The first 6 rows are patterns. Each new row is the sum of 2 different patterns, raised or lowered, with some noise. Before adding, each is slid sideways (what falls off one end comes back at the other) and multiplied by a number that may be negative. Names go in the order of the patterns.
Some rows, each with the names of its patterns after it:
[ 13.2  -5.8   3.2   8.4  -3.9 -17.6  11.3  -0.6 -13.0   6.4  -3.5   3.8
  -4.8  12.7   1.2   6.3   1.0  14.0  14.9  11.5   2.4   8.0  -8.7  -7.7
  -8.9  14.7  -5.8  -6.4  -9.4 -12.7   6.1  20.4 -12.5  14.0   8.9  10.5
  -2.1] -> pofo
[ -9.6  -8.3   0.3   0.1  -3.4  -7.7 -16.1  -5.3  -3.7  -7.3 -15.4   8.0
  -0.9  13.8  -3.4  -0.1   1.4  -7.7   5.3 -11.0  14.7  -8.6  -0.1  12.6
  11.0 -18.7  -8.2  -4.7  16.6  -9.7   6.6   7.6 -18.6  10.9 -15.2  -9.9
   5.8] -> murug
[  1.2  14.2  12.1 -13.9   9.2  -1.4  19.3   5.5  -4.3   4.0  -4.4  10.0
  -1.8  -3.8 -21.4   8.6   0.8   0.8  -7.5 -16.4  -9.1  -8.9  14.7  11.1
  14.4  11.3  -1.2   5.5  -3.0 -16.7   3.8   5.7   8.0   9.9  -6.6 -15.3
  12.3] -> momak
[  5.1   0.7 -12.9 -10.0   2.4   1.0   0.0  -8.9  -4.9  -7.5  13.8   3.5
   7.7  -9.6   1.2  23.9 -12.4  22.0   4.8   7.3  -6.3  10.3  -9.3  -2.1
 -16.4  -5.0  -6.5   5.9   2.0  12.8   1.1 -11.4  -3.2 -11.8  23.3  -8.6
  -5.2] -> mogo
[-10.8   2.1  -2.6  -2.7   7.2   9.3  -4.9  11.6 -14.4   2.8   2.9  -1.7
  -2.1  13.6  12.0  -3.7  -4.9 -10.0   6.9   0.8  12.1   3.5   6.7   2.5
   1.5   5.1  -2.7  -1.5  12.4  -0.6  -8.2   0.0   2.2  10.1   2.0  -7.2
  -9.0] -> bug
[  9.8 -19.2   2.8  -8.1  -0.8  -5.9  11.2   0.0   1.0   0.6   4.7   3.7
   8.5  -0.5 -13.4   3.5  -2.4   7.2  -2.1  12.1   8.5   5.4  22.6  -4.9
  19.7   2.0  12.5  11.1   7.7   8.0  -1.1   5.7  -0.7  -1.4 -18.1   7.8
 -13.1] -> Veg

New rows. What belongs after each?
[-19.9   8.3 -20.8 -25.2 -20.2  -9.9  -1.8  11.7   6.8  -0.8  -1.6  16.4
 -14.9 -18.6  11.5  -3.7   6.4   3.5  -5.5 -28.2   6.4  -8.1   8.9  -2.6
 -28.2  -4.1  -5.8   8.1   9.1  -0.9   7.4 -19.7  10.4   1.1   0.3 -11.4
  -0.7] -> pofo momak
[15.5 38.3 14.8 18.1 19.8 39.1 16.2 20.8 20.2 30.6 53.5  8.3 42.4 18.0
 28.7 14.6 32.0 16.9 18.8 13.5 21.7  8.5 30.2 33.6 36.9 23.9  6.7 20.7
 22.0 52.3 26.7 19.3 31.7 28.1  7.2  8.6 31.8] -> mogo bug
[ 13.0  -5.2   4.4  -7.7   9.4   0.0 -11.1   7.8  -5.5  14.7 -12.6  15.3
   6.8  -5.1   8.6  11.3  20.9   5.1  -2.9  15.1   0.9  -0.2  13.2  -3.7
  10.2   7.6 -16.9  14.4  -2.5   7.8 -14.4   4.5   1.0  12.3  -0.2  11.4
   5.9] -> murug Veg
[25.0 19.4 25.9 32.1 35.0 31.3  8.4 19.0 17.6 10.3 34.0  9.6 30.6 42.9
 20.1 18.3 27.3 23.8 28.8 35.8  6.4 29.1 11.5 21.5 41.0 21.3 28.6  8.2
 24.2 28.1 20.5 38.8 14.7 21.2 29.4 47.0 24.9] -> momak bug
[  8.3  12.3   9.4  16.0 -12.0  10.7 -13.4  13.4  -8.2   5.3   5.4  -0.1
   9.5   1.0  12.1   6.6  -4.1   0.9  21.5  16.7   9.0 -16.5  14.4  -1.7
   4.0  17.3   5.3  22.3  16.0  15.9   9.4  22.8   5.5  12.6  14.1  15.5
  21.3] -> murug Veg
[ -6.9   5.0  19.7 -16.1  -1.7  10.7 -14.4  -7.3  -4.6  -7.4  -6.5  -6.6
 -11.5  -4.6 -15.8 -27.1 -22.1  -3.9  -8.2  10.7  -2.7   3.2 -26.0  -1.4
  -2.8   2.2   6.5 -12.4 -21.0   8.2 -26.5 -12.7  -7.0  -1.7 -16.7  -5.4
  -8.1] -> pofo bug
[  5.6   8.9   1.9  -8.5 -18.0   0.5  -3.9  -2.3 -21.2 -11.9 -20.6  -9.0
   5.9   4.1   9.5   6.0   0.0   3.4  -2.3 -14.4  16.8   1.3  18.0   4.5
   6.6 -16.5  17.4   2.2  17.1   4.1 -11.7   8.8  -1.1  16.3   3.4  -9.7
   4.1] -> momak Veg
[ 11.5   8.3 -15.2   1.5  -4.3  39.9 -11.1  -2.2   6.8   9.3   4.7   1.8
  12.0  -7.6  -5.3 -15.9 -10.4  -3.0  11.9   8.8  23.4  -8.4   0.0  18.7
 -16.0  29.2  20.2  -0.7  -3.6   1.0 -15.1  12.7 -18.6   0.0 -17.1   3.8
   7.6] -> momak mogo
[ 37.7   3.7  11.1   7.9   2.7  19.6  19.4  -0.5   3.6  -8.7 -20.6  26.2
 -12.6  15.0 -28.2   3.5   3.4   1.1   5.3   5.7   7.1  10.6  26.2   2.5
   8.1  11.8  12.4  10.6  17.2  12.2  -2.1  -6.0   1.4   2.3  11.2  19.6
   4.2] -> momak Veg
[-14.6 -34.2 -21.5 -37.7 -32.7 -38.0 -13.1 -26.9 -26.9 -18.7 -14.5 -25.4
  -9.0 -35.3 -34.8 -19.5 -28.9 -19.5 -17.4  -6.1 -20.7 -23.6 -12.4 -24.6
  -7.4 -14.9 -11.8 -10.7 -16.0 -16.6 -22.4 -21.5 -26.7 -16.9 -40.2 -24.2
 -36.8] -> bug Veg
[ 6.3  3.3 53.2  6.2 11.6 30.7 26.1  9.6  7.7 10.9 20.8 21.8  9.5  5.1
 25.9 38.1 42.5 28.8 15.4 26.9 39.9 17.3 36.0 44.1 23.6 18.4 48.3 26.1
  4.7  0.3 16.0 34.1 21.2 33.5 45.9  7.8 24.8] -> murug mogo
[-13.4   3.4   1.9   9.7  -5.9 -13.9 -10.5  -6.7   0.5  -8.7  -2.2 -12.4
  -1.7   3.3 -15.1  -7.2 -13.6 -12.1 -12.9  14.9  12.0   2.3  -0.7 -12.6
   4.1  -6.0  -7.1   0.2   4.4   2.7   3.0  -5.0 -17.4   2.2   4.8   4.6
  -2.8] -> momak bug
[  2.6   3.1 -12.7  -6.0  19.8   2.9   7.6 -17.1  -6.3   1.3   3.2   7.6
  -4.2  11.0  13.4  20.9   3.7  -4.5   5.8  14.0  19.0  12.4  21.7  -0.5
  -7.5 -11.6 -11.3  11.2   0.5  15.7  22.9   5.1   1.2  -0.7  -1.1  10.0
  17.5] -> momak bug
[ -8.4   9.2  -2.5  -1.9 -12.1  13.7  22.1   0.5   6.0 -30.5  15.5   5.2
   8.4   2.8  19.2  11.8  -0.4   6.2  -0.6   6.8  17.5   6.8 -19.3  -2.1
  -3.4  20.1   2.4 -27.5   4.0 -29.7  -1.4  -8.0   3.3  -1.0  17.9  -2.8
  27.3] -> mogo bug
[ -1.9  -7.9  -1.5  10.1  -6.6  -1.4  -5.9  12.7   0.5   8.4   9.2   3.0
  13.8   8.6   0.0 -16.9  -2.3 -19.4   5.2  -2.4  -5.9   2.8  13.8 -14.4
 -14.3  -2.9  -2.7  13.0   4.1  -8.8 -10.1 -12.6 -12.8   6.7  -6.6  -4.1
 -10.4] -> momak bug
[-14.1   2.9 -13.4  -2.7 -23.5  -9.7 -13.1  14.7 -23.5  -6.5 -22.8 -17.3
  -8.6 -18.8 -10.9 -27.7 -19.4 -10.3 -20.7  -8.0  -9.9 -12.7  -6.2   0.3
 -18.0 -21.1 -18.1  -9.0 -15.3  -0.6 -18.3 -24.9 -30.2 -31.6 -25.6 -16.3
 -15.5] -> momak Veg
[  2.8  -2.6   3.8  10.8  16.0   3.2  12.4  10.4  -4.0  -6.2  12.5   9.2
   9.4  11.2 -11.3   2.5   8.5  -2.9   2.8   5.4   2.5  -5.6   2.1  -1.2
  18.1  13.9  17.1 -17.3   5.3   2.9  18.9  12.3 -19.0   0.8  -4.5  -8.8
  -7.0] -> pofo mogo
[ -4.1  -6.7 -24.4 -30.4 -13.1 -14.0   4.8  -5.6   0.6  -5.2   2.4  -0.1
  -5.0 -29.5  -2.8  16.4 -10.7  17.0  -8.9 -14.8  -2.3   2.8  -2.9   1.4
 -33.1  -4.7 -14.2  13.4  -1.1  -1.9  -3.6 -21.2  -1.4 -18.9   7.5 -32.6
  -4.5] -> momak mogo
[ -1.1  -3.2  -7.3  -8.8  -3.4 -20.6 -11.5 -20.6   5.2 -17.0   3.3  10.4
  10.7 -29.9  -5.7  -2.4  15.7  -1.5  -3.8 -14.2  -8.6  -6.6 -21.1 -19.7
   1.8 -21.7  -5.8  -6.8 -10.5  -2.9   4.4 -24.2  -8.0   3.6 -13.8 -12.8
  -0.9] -> pofo murug
[ -2.8 -14.2  -2.2   9.8  -2.4   3.0  -5.4   8.0  -5.8  10.8 -18.5  -1.6
  -4.2   0.4  11.6  -1.3   9.4 -22.5  -5.5 -13.1 -19.4 -10.2   5.1   4.7
  10.8 -15.9  -0.2 -12.6 -14.4  13.6   0.5  -1.8   2.5 -16.6  -5.2  11.4
  -9.3] -> murug momak
[  7.3   8.4  36.9  17.9  20.3   6.3  24.7  24.9  -3.3  17.6  17.1  16.4
   1.0  25.7  -5.2  18.0 -22.1  12.8   1.7   2.5   0.4  40.1  18.3   1.1
 -10.6   6.3  25.6  -7.3  21.5   3.2  24.4   5.8  -6.7  20.4  18.3   9.2
   0.0] -> murug mogo
[ 9.0 25.2 30.4 30.4 11.0 20.6 24.1 24.0 27.1  7.9 23.6  6.4 22.9 28.0
 26.7 13.9 23.1 14.3 42.5  3.3 28.7 29.0  7.0 27.3 21.5 24.1 23.0 10.9
  7.9 26.7 21.8 29.1 19.4 15.4 19.4 20.3 20.5] -> murug bug
[-14.7 -12.1  -3.3  -7.4   1.2 -16.7  -5.9  -7.1  17.4 -10.4  -8.9  -2.5
  -3.3  -8.7  -2.0   0.4  -6.0  -7.1  -2.7   6.4  -1.1  -2.6 -10.6 -11.8
 -12.6   6.6   1.1  -0.1  -2.0 -17.7  -7.6  -7.3 -12.3 -21.4   9.2 -12.4
  -6.9] -> mogo Veg
[-13.2  -1.2   7.5  -8.3   2.4 -11.5  17.3   8.7  28.5 -13.2   4.1  23.6
  -0.8  37.3  15.5  18.0 -16.4   1.2 -19.4  -9.5  -9.8  -5.7   0.1  23.7
   0.7   9.6  -3.8 -16.5   5.8   6.5  12.2  -5.7 -14.9  -3.9  16.3 -16.8
  -4.0] -> momak mogo
